All rows are made from the same 11 directions, up to rounding. Whole rows:
[[  9.5 -12.5 -20.8  -1.3  12.4  16.4  -1.8  -7.5   3.2  -3.2 -20.8  -1.2
  -11.9   5.5  10.2  14.4  -3.4   8.7   9.6   7.4 -11.0  -2.0  -1.0]
 [ -2.9 -14.4  -6.6   9.9   9.7  21.9  11.9   5.1   5.2  25.8 -19.1   2.5
    7.4  13.2   3.0  20.0  -4.4  11.8   3.7  14.1  10.7 -11.3  -8.1]
 [  5.5   9.6  -5.8 -23.2 -24.4  -5.0  -4.1   4.1 -16.2  -7.0   4.8  -2.8
  -22.3  22.7 -12.6 -18.0  11.8 -12.1   0.1  10.7  -2.6   2.8 -20.5]
 [-20.6 -13.5  16.5   4.7 -10.9  -7.6  -6.1  -0.4   0.3 -20.0  17.2 -10.7
   -0.5 -12.1  -1.8   6.0   1.9  -0.5   5.6   6.6   2.4   1.2  22.2]
 [-32.2  -6.9 -11.8  19.5 -12.9   9.2  -3.6  -3.8  -3.1  10.6   9.7   0.1
   26.3  -3.1  -0.5   9.6   1.1  15.7  -6.5  21.3  20.7  -1.9   2.9]
 [  1.3  -7.1  15.7  -0.6  -5.6 -10.1   2.4  15.3  15.2 -19.8   6.4 -13.1
    8.9  -4.2  -6.7  -1.7   5.5  -7.0  -8.2   6.1  -6.0   7.0  10.9]
 [ -2.6 -20.1 -21.3  17.8   0.6  18.7  -6.4   4.5  18.4 -15.7 -20.0 -11.3
   -5.3 -13.5  25.7  11.8 -10.2 -17.0   2.3  -3.2   2.6   9.3  24.5]
 [ 12.6 -22.2  -3.3 -25.3   1.4  14.1 -12.3 -14.6   0.3  -7.0 -21.0 -28.8
    3.2  10.7  -1.8  13.7 -12.8   0.8   9.7  -1.0 -14.5  -4.9   6.8]
 [  3.8  -1.6 -30.1  22.8  21.9  -2.6  21.8  23.4  13.5   3.5  -0.6  14.3
  -28.8  12.4   6.4  16.1   3.7   7.3   5.4  14.7   2.8   4.2   0.3]
 [-34.1 -13.9 -13.4  39.8   0.7 -18.9   3.2   3.9  -3.9  -0.7  29.7   3.8
   -5.3 -16.6   0.1  31.4  -7.2   6.4   3.0   7.0   9.6  -9.3  19.1]
 [ -4.8  11.2  -4.6  22.1  -9.4  14.0  10.3   8.7  -6.0  18.2 -13.6  27.1
   10.4  10.4   3.4 -10.2  15.8  14.6  -3.5  34.0  10.9  -5.2 -25.6]
 [ -8.6  10.3 -13.1  10.5   2.0  -5.1 -13.9 -16.1  -1.5 -21.9  10.8  11.2
   -0.3 -25.2  13.5  -9.1   4.4   7.0  -1.4  -5.1  -6.5  12.1  11.8]
 [ 17.7  28.2 -27.4  -3.2  -3.8  -4.7  -8.7 -11.2 -17.0  22.6 -12.1  -0.1
   17.4  16.7  -0.4 -23.6 -15.3  -0.4  -1.3  -8.1   5.7   2.6 -10.0]
 [ -1.2   1.4  -8.7 -15.6  -3.1  15.0  -8.7  -6.6   3.7  -9.3  -6.0  -7.3
   -5.4   2.0  10.1 -13.0   0.7  -3.7   4.2  -4.3   7.5  15.0  10.4]]

Rows cut short, each followed by the rest of it:
[ 28.0  -9.5 -13.7  -3.9   9.1 -12.1  -8.4  -0.6   8.8 -22.2 -12.8 -17.5
 -13.4  -8.6   5.7  10.2 -14.9 -21.9  -0.7 -22.4] => [-29.5   0.9  10.1]
[  0.8  -7.8  -0.3   9.9  14.5   5.6  10.4  10.3  11.5  -3.0  -3.8   8.1
 -24.8  -5.9  12.7  10.2   0.3  -6.9   7.7  -6.9] => [2.0 1.9 9.2]
[ 2.6 -6.3 -4.9 20.6  9.9  2.5 13.9 10.9  4.3 16.3 -8.3 12.4 -1.3  1.5
  1.0 18.3 -0.6  2.9 -3.2  6.7] => [ -1.3 -12.7 -13.1]
[  6.7  -9.8 -19.4 -40.1  21.1  34.0  -2.1 -10.3  19.9  -2.5 -15.6 -17.4
  -0.3  16.7   5.6   1.6   1.7  17.8   3.1  -1.7] => [ 4.7 20.1  6.2]
[ -8.3 -18.8   3.7 -14.9  16.0  15.9  -1.0 -15.2  -4.4   0.0  -3.4  -6.6
 -25.0   6.1   6.4  18.0  -6.4  14.8  28.0  -1.1] => [ 3.2 -4.4 17.7]
[  6.0  12.8 -23.8  -3.6  -3.3 -10.0  -4.1  -0.9   2.4  -5.7  14.7  14.5
  -7.3 -18.1  -3.5   0.5  11.0 -18.3 -33.6 -24.3] => [-16.2   3.7 -33.6]
[ -4.7   8.0 -32.7  10.5  -1.7  -2.5  15.3  20.4   5.9  22.1  12.2  14.5
  -5.3   8.7  -8.6  10.3   8.4  -9.7 -28.2  -1.7] => [ 10.1  -0.3 -34.2]
[ -8.0 -29.4  -6.1   3.1 -13.7  17.1  -1.8  14.4  22.4  -2.6 -15.4 -34.4
  37.1   8.4  -3.7  16.9  -7.1  -4.3 -13.7  20.5] => [ 8.1  2.9 12.2]
[  2.1 -10.1  -3.8   6.5  11.9   6.4   0.4  -7.7  -0.4  -1.3 -11.0   1.4
   0.7   1.7   3.7  13.4  -2.2  19.1  11.8  14.4] => [-8.8 -6.6  4.3]
[-21.1  -6.8   1.7  -7.4  20.4  10.0   3.7  -4.6  18.8 -11.2  18.8   1.3
   2.7 -11.5   3.4   8.1  10.8  25.4  -0.4   2.0] => [ 9.6 16.2 18.3]
[ -2.0 -23.5  15.3   4.9 -15.9 -13.2   3.3  16.3   2.3  -4.8   1.0 -26.7
  16.4  12.9 -20.0  18.9  -5.5  -4.2  -1.8  22.3] => [ -6.9 -13.8   5.1]
[ 15.1   0.7 -34.8 -18.9   9.6  -8.9 -13.2 -18.6  -6.6  -2.3  -1.5 -20.5
   8.1  13.0 -10.0   8.5 -14.8  12.7  -0.2  -4.9] => [-17.5   1.4  -0.7]
[ 15.2  14.9  11.5 -16.0  30.9   0.4  13.7  -3.4   1.6   9.5  -0.6  16.4
 -14.8  10.1  -1.3  -8.2   5.9  22.9  14.0  -5.1] => [-2.5  3.3 -3.2]
[ 10.3 -16.1 -18.4   0.1  14.1  26.6  10.6  11.0  19.5   6.0 -29.9  -8.1
   5.6  21.2   6.8  12.3  -0.2  14.6   4.6  24.8] => [2.2 4.2 0.7]
[-16.7 -19.2  -8.7   0.2  -6.1  18.4 -14.2 -19.2   2.8   6.7  -5.6 -14.4
  40.2 -11.7  -1.2  20.3  -6.7  12.1 -14.7   3.5] => [ 0.6 -7.0 -3.1]
[  5.0   6.5   6.5  -2.7 -11.3  18.8   0.9  -0.4 -11.2  19.9 -20.3  10.2
  -9.8   8.7   9.9 -13.9  -1.5 -15.8   6.7  -5.5] => [ 13.3  -6.0 -13.5]
[ -2.8  -2.7  -0.8 -13.3   6.5  -4.6  -4.2 -14.4  -4.5  11.6  13.3  -2.0
   7.7  -9.8 -11.2  16.3  -4.7   0.4 -14.3 -24.4] => [ -7.4  -9.9 -15.8]
[-10.5 -21.0  23.3  13.7  -3.1 -23.5   4.8  14.8  11.4  -5.1  17.5 -24.7
  26.6  -7.6 -18.0  23.6 -10.3  -3.0  -8.3   2.7] => [ -3.0 -10.0  19.7]
[ -0.7  15.6   2.6 -11.4  -9.4   8.0 -11.8  -9.6  -8.4   5.1  -3.0  -1.8
 -11.7  -6.3  17.0 -27.2 -11.8 -27.0   8.2 -34.1] => [20.3 11.7 15.6]
[ 11.9  14.5  12.7   0.9 -12.2   4.2   2.0   8.9   1.3 -13.1 -12.0  16.7
  -0.5   1.2   3.8 -27.4  20.8  -1.6  -4.3  19.2] => [ -7.3   7.2 -15.5]
[  9.9   4.9  37.4  11.5   3.5  -7.7  13.7  15.1  -5.4  12.6 -12.5  -0.5
  -5.1  15.5   2.5 -14.5 -11.2  -2.6  30.1   7.0] => [13.8 -7.1 24.5]
[ 15.6  14.3   1.5  16.2  13.8 -32.4   9.7   6.7  -8.7  -0.9  10.6  15.0
 -16.6  -0.5  -6.9   1.3  -2.2   3.2   6.7  -2.8] => [-16.9  -8.7  -3.2]
[  7.2 -26.2 -21.3   6.0   5.2  22.6   1.6   3.6  14.6  -7.1 -25.3  -3.0
  -5.6   0.1   8.8  27.3   3.2   0.0  -6.0  14.4] => [-16.2  -5.7 -12.5]
[  6.3  -4.5 -12.7 -15.2  20.0  14.4   0.5  -9.8   6.8   4.2  -7.3  -0.7
  -9.6   1.6   6.1   9.2  -3.2   7.5   3.2 -12.8] => [-2.7  3.7 -0.8]
[ -0.4   2.4   3.6   8.0   1.7  -5.6  -8.8 -15.9  -4.4   0.9   1.1   3.9
  29.5 -16.4  -3.6   4.3  -1.7  13.5 -10.4  -0.6] => [-13.1  -8.1  -7.1]
[-17.5 -12.3   9.4 -20.2  31.2   9.4   5.0 -19.1   1.4  -1.5  20.8   9.8
 -28.6  -9.6   0.4  23.7   7.2  27.1  15.3 -12.9] => [-0.4 -1.4  6.8]
[  2.8 -15.1 -13.5   3.3  23.1   8.2  10.2   2.8  12.0  21.5  -5.5  -4.2
  -3.2  -1.0   2.5  30.8 -14.8  -3.5  -4.4 -21.4] => [ 2.6 -8.8 -1.8]
[  6.6  19.1  -0.5   0.8  -9.1 -13.8  -8.6  -2.2  -8.5   1.8   0.0 -10.9
  17.4   6.7  -0.3 -26.2 -13.2  -5.0   5.8  -4.5] => [ 9.3  8.6 18.0]
[ 14.6   7.0  24.1  10.8   2.4  17.0   1.9   7.3  18.5  -9.6 -24.7  17.4
   5.0 -25.2  24.5 -21.3   8.4 -19.1  -7.4 -13.8] => [-3.0  8.8  1.3]
[-11.6 -14.2  47.4 -11.9   7.7  -2.0  21.6  16.5   1.9   4.8  15.2   1.7
 -27.1  12.3 -12.7  10.6  10.3   5.8  19.8   7.5] => [11.1 -9.4  7.7]
[ -4.6  -2.1 -20.2  14.7  12.7  -7.5   4.7   2.9   4.3 -13.8   7.5   6.2
  -9.2   2.5   1.3   9.9   6.2  23.0   7.5  23.4] => [-6.8  5.4  8.8]
[ 10.5  -3.6 -20.2   0.1  23.2  16.8   0.9  -2.9  23.6 -10.2 -18.6  -3.6
  22.7   1.5   9.1   2.2   3.5  28.6  -3.0  18.0] => [-8.3 15.5  8.9]
[-17.8   2.6  -3.9  19.8   2.6  14.9  18.7  14.6   4.6  22.2   2.9  26.9
  -3.1   3.6   3.4   5.6  15.5  10.5  -6.9  17.4] => [ 20.9  -2.8 -19.0]
[ -0.3  -1.1 -34.0  -2.6 -17.9  16.1  -2.2  -0.5 -10.2  25.2 -13.8  -1.3
  12.0  21.6  -7.6   6.8  -0.1  -2.6 -16.5  14.0] => [  5.9  -9.0 -36.5]
[ -3.8  -8.2  10.8   2.2   2.1  -7.6   7.7  13.8  12.1 -31.9  13.8   9.8
 -26.6 -10.0  -1.1   5.4  22.9   1.3  -1.5  14.2] => [-15.4   6.2  -0.3]
[ 10.1  13.8 -11.1   1.6  -3.8 -10.2   3.8  13.1  -2.1  -0.1  -4.2  -9.0
   0.0  25.5  -2.7 -20.3  -5.2   2.5  12.0  17.1] => [ 9.6 11.1 14.2]
[  1.3 -20.1  -4.3 -15.0  -1.1   4.6  13.4  16.8   7.1  19.4   2.9 -11.4
 -13.5  14.9 -16.6  29.5  -1.5 -19.6 -16.2 -12.0] => [  1.0 -13.6 -25.9]
[-10.0   2.6 -32.7  17.2  -8.2  13.6  -3.5  -3.0  -9.0  33.3 -12.4  -4.9
  16.6  11.8   8.8   3.0 -20.9  -5.5   0.2  -2.1] => [27.4 -3.6  1.7]
[ 27.9   1.6  15.6   4.4   0.6 -21.2 -10.5  -0.8   2.8 -12.5 -12.4 -17.8
   8.8 -17.2   5.5  -6.8 -23.4 -30.8   0.4 -33.5] => [-19.9  -3.2  20.3]
[-10.5  -3.1 -42.6  18.5  -2.7  -7.4 -10.8  -5.0  -2.6   4.0   2.1 -22.6
  22.6   8.8   1.9   9.0 -23.4   8.8   3.6   9.9] => [11.9  5.9 26.0]
[  9.0   4.2   3.4 -21.0 -20.6   5.9  -4.6   2.7  -9.1   2.4 -10.4 -10.6
  -1.0  21.0  -7.5 -17.4   2.5 -11.7   0.6   7.2] => [  2.9   1.1 -11.9]
[-12.7 -25.8  22.4  12.2 -13.8  11.2  -6.9  -0.3   1.5 -10.4 -11.1 -12.5
  -0.3 -13.8  11.6  12.0  -7.8 -15.1  11.6   2.0] => [ 3.2 -8.8 22.0]
[ 15.6 -13.1  -0.9 -14.2   5.7  36.4  -3.4   1.1  18.9 -23.8 -39.2  -7.8
 -13.9   7.7  24.7 -12.3   6.4   1.1  18.3  16.4] => [-3.6 17.8 17.9]
[ 15.2   5.2 -18.2 -10.1  18.2 -18.0   1.5  -7.1  -8.8  18.3   5.2 -11.4
  -2.9  14.5 -12.3  12.4 -21.1   3.7   4.8 -20.1] => [-6.2 -7.9 -0.4]
[  8.5   2.4  16.9 -12.6  -1.9  -7.3  -3.8   0.2  -1.3   6.9  -4.4 -25.5
  17.4  11.8  -5.3 -12.4 -19.6  -7.1  10.9 -11.5] => [10.1  2.6 24.8]
[  1.7  -9.9  -6.0  28.0 -13.4 -11.6   1.0  15.3  -0.1  -5.6 -10.3 -13.3
  14.8   9.9  -2.6   6.2  -8.8  -1.2   5.3  29.6] => [-2.7 -6.5 13.2]
[ -4.7  18.0  25.5 -11.6  -9.4   3.8  -2.5 -16.8 -22.3  16.9   2.0  17.4
  19.2   7.1 -11.7 -20.1  12.8  24.0   2.9  15.2] => [  3.9  -9.6 -23.1]
[-37.7  -8.8   3.0  25.5   0.6  11.9  20.0  23.6  18.7   9.4  19.6  14.5
   4.5  -4.6   2.6  12.1  16.8  11.5  -9.4  21.8] => [32.4  6.8  5.0]
[-10.3 -15.7  29.1 -18.7 -36.2  35.0   5.0  24.9  13.4   1.3 -19.2 -15.9
   8.0  19.3  -0.2 -17.6  15.9 -24.3  -7.1  21.7] => [26.7  7.8 -6.0]
[ 15.9  25.2   5.2 -10.2   4.7  -8.1 -16.2 -26.0 -13.8   3.1  -6.6  -0.8
  27.8  -4.5   1.4 -27.6 -11.4  12.7   5.6 -13.3] => [-6.7  4.1  7.1]
[ 17.1  -0.7  29.5   3.5  26.5  -0.2   4.9 -12.7   2.0  -2.3 -11.6  20.1
   0.5 -19.4   4.9   7.5   4.2  17.2   7.2  -7.5] => [-25.7 -13.3  -6.5]
[ 15.9  -5.7   2.3   5.9   2.6   7.2  18.2  23.0  13.7  10.1 -12.6  17.5
 -14.8  -2.1  -1.1  13.3  12.8 -22.0 -22.4  -6.7] => [-11.7 -10.7 -38.5]
[  9.7  -7.4  19.4  16.2  23.2  -5.1  26.0  19.9  19.3  22.8  -1.7  14.0
  18.9  -5.5 -12.4  25.7   4.9   7.8 -20.5  -1.6] => [ -9.3 -17.4 -24.1]
[ -1.4  -1.3  -0.7  11.7  19.3   4.1  29.4  32.1  19.4  33.4   1.8   4.0
 -13.0  12.8   2.5  11.7  -8.7 -15.0  -2.2 -17.2] => [30.0  1.0  4.5]
[ -3.3  -4.8  -5.4  27.0  -4.4   6.4  -0.3   6.4   5.1   5.4 -14.4  -0.7
  12.6  -7.3  14.2   2.1 -10.5  -9.1   1.0   2.9] => [ 9.5 -1.4 13.0]
[  1.8  -1.5  17.6 -11.5 -13.8  -9.6   3.8  16.8  -3.5  -7.1   4.2 -17.6
 -21.4  19.4  -5.3 -13.4  -4.4 -19.2  17.4   2.0] => [11.9  4.9 20.1]
[  8.5 -18.2 -23.1 -17.2  32.1  24.5   1.6  -8.6  19.5   6.2 -17.1 -15.2
  -7.7   4.2  12.3  22.9 -14.8   6.8   6.9 -19.2] => [ 0.7  6.9 14.2]
[-21.5 -31.1 -24.1   0.6  -0.1   9.2  14.6  25.3  18.9  21.5  10.7 -28.7
  -3.4  18.8  -9.8  39.2 -13.7 -15.6 -11.1  -4.0] => [27.3 -1.8  7.3]
[-22.8  13.0  25.0  17.2   0.3  -7.2   5.0   0.1   1.7  15.1  22.5  15.4
  29.4 -21.2  -2.2  -7.7   3.9   7.9 -12.3  -8.8] => [20.1 -0.1  3.9]
[ 18.6 -10.5  -5.0  -0.7   9.7  18.3   2.1  -6.3  -4.2   2.3 -33.9   3.4
  -8.0  16.7   6.7   7.8  -0.3  17.1  19.2  24.3] => [-15.1 -10.5  -7.9]
[ -4.8  -2.1   3.6  34.4  12.5 -14.1  20.1  20.7  14.2  11.1  11.5  19.7
  12.1 -14.6  -6.1  21.6   7.2   4.5 -20.7   4.5] => [ -4.1 -11.0 -15.1]
[ 10.5  20.3   4.4 -14.1   6.5  -3.7 -11.1 -21.4  -5.2 -19.1   2.4  15.1
  10.0 -11.1  -0.4 -22.4  16.0  24.1  -2.8   5.3] => [-21.0   9.5 -10.0]
[ -9.8  10.2 -12.6  18.8 -12.0 -31.6 -13.6  -2.6  -8.8 -22.1  22.0 -11.0
   8.1  -9.0  -1.4 -10.4  -9.6  -0.7   4.6   4.6] => [-0.8  9.4 29.7]
[  6.3  12.5   9.2  49.9   6.0 -35.2  11.8  19.1  -0.2  -3.8   4.1  12.2
  14.1  -6.0   0.0  -4.2  -6.0   9.2   8.5  21.0] => [-5.6 -5.9 19.5]
[  1.1 -16.3 -19.2   9.4   6.3   5.8  -3.7  -1.6   9.4  -6.1 -13.5 -17.6
  18.9   6.2   2.1  16.0  -9.7  15.8   4.1  20.1] => [-5.5  0.9 15.5]
[ -3.0   3.8 -27.0 -26.9  -0.8  27.1 -22.3 -28.6   5.7 -22.2  -5.6   1.9
   7.5 -13.8  12.2 -11.9  14.8  13.1 -13.8  -2.4] => [ -9.9  21.0 -10.3]
[-10.9 -10.5   1.5  -4.3  -2.1  28.8  11.4   7.1   2.9  12.9  -8.8  15.4
 -20.2   8.1   5.5   8.6  15.6   0.1   0.2  11.1] => [ 12.6  -4.2 -21.1]
[ -9.3   7.1  15.1 -16.7   1.6   4.4  -6.2  -7.5   2.8  -8.2  13.2  -0.1
 -15.3 -15.6  10.9 -16.1  -0.2 -14.6   4.6 -31.2] => [13.9 14.7 18.9]
[  3.3  12.3  -4.7  32.9 -10.3  -4.0   7.8  19.9  -1.5  -0.9 -13.8  11.3
   0.0  10.9  11.0 -19.8   2.0  -0.7  11.8  30.2] => [11.2  4.9 10.6]
[-11.0   1.6   8.7   7.8  10.6  14.0  14.1  -2.7 -10.0  31.5  -2.2  23.5
  -7.5   7.5   1.1   8.8   4.1  17.3  10.2   6.8] => [ 15.7 -14.4 -15.5]
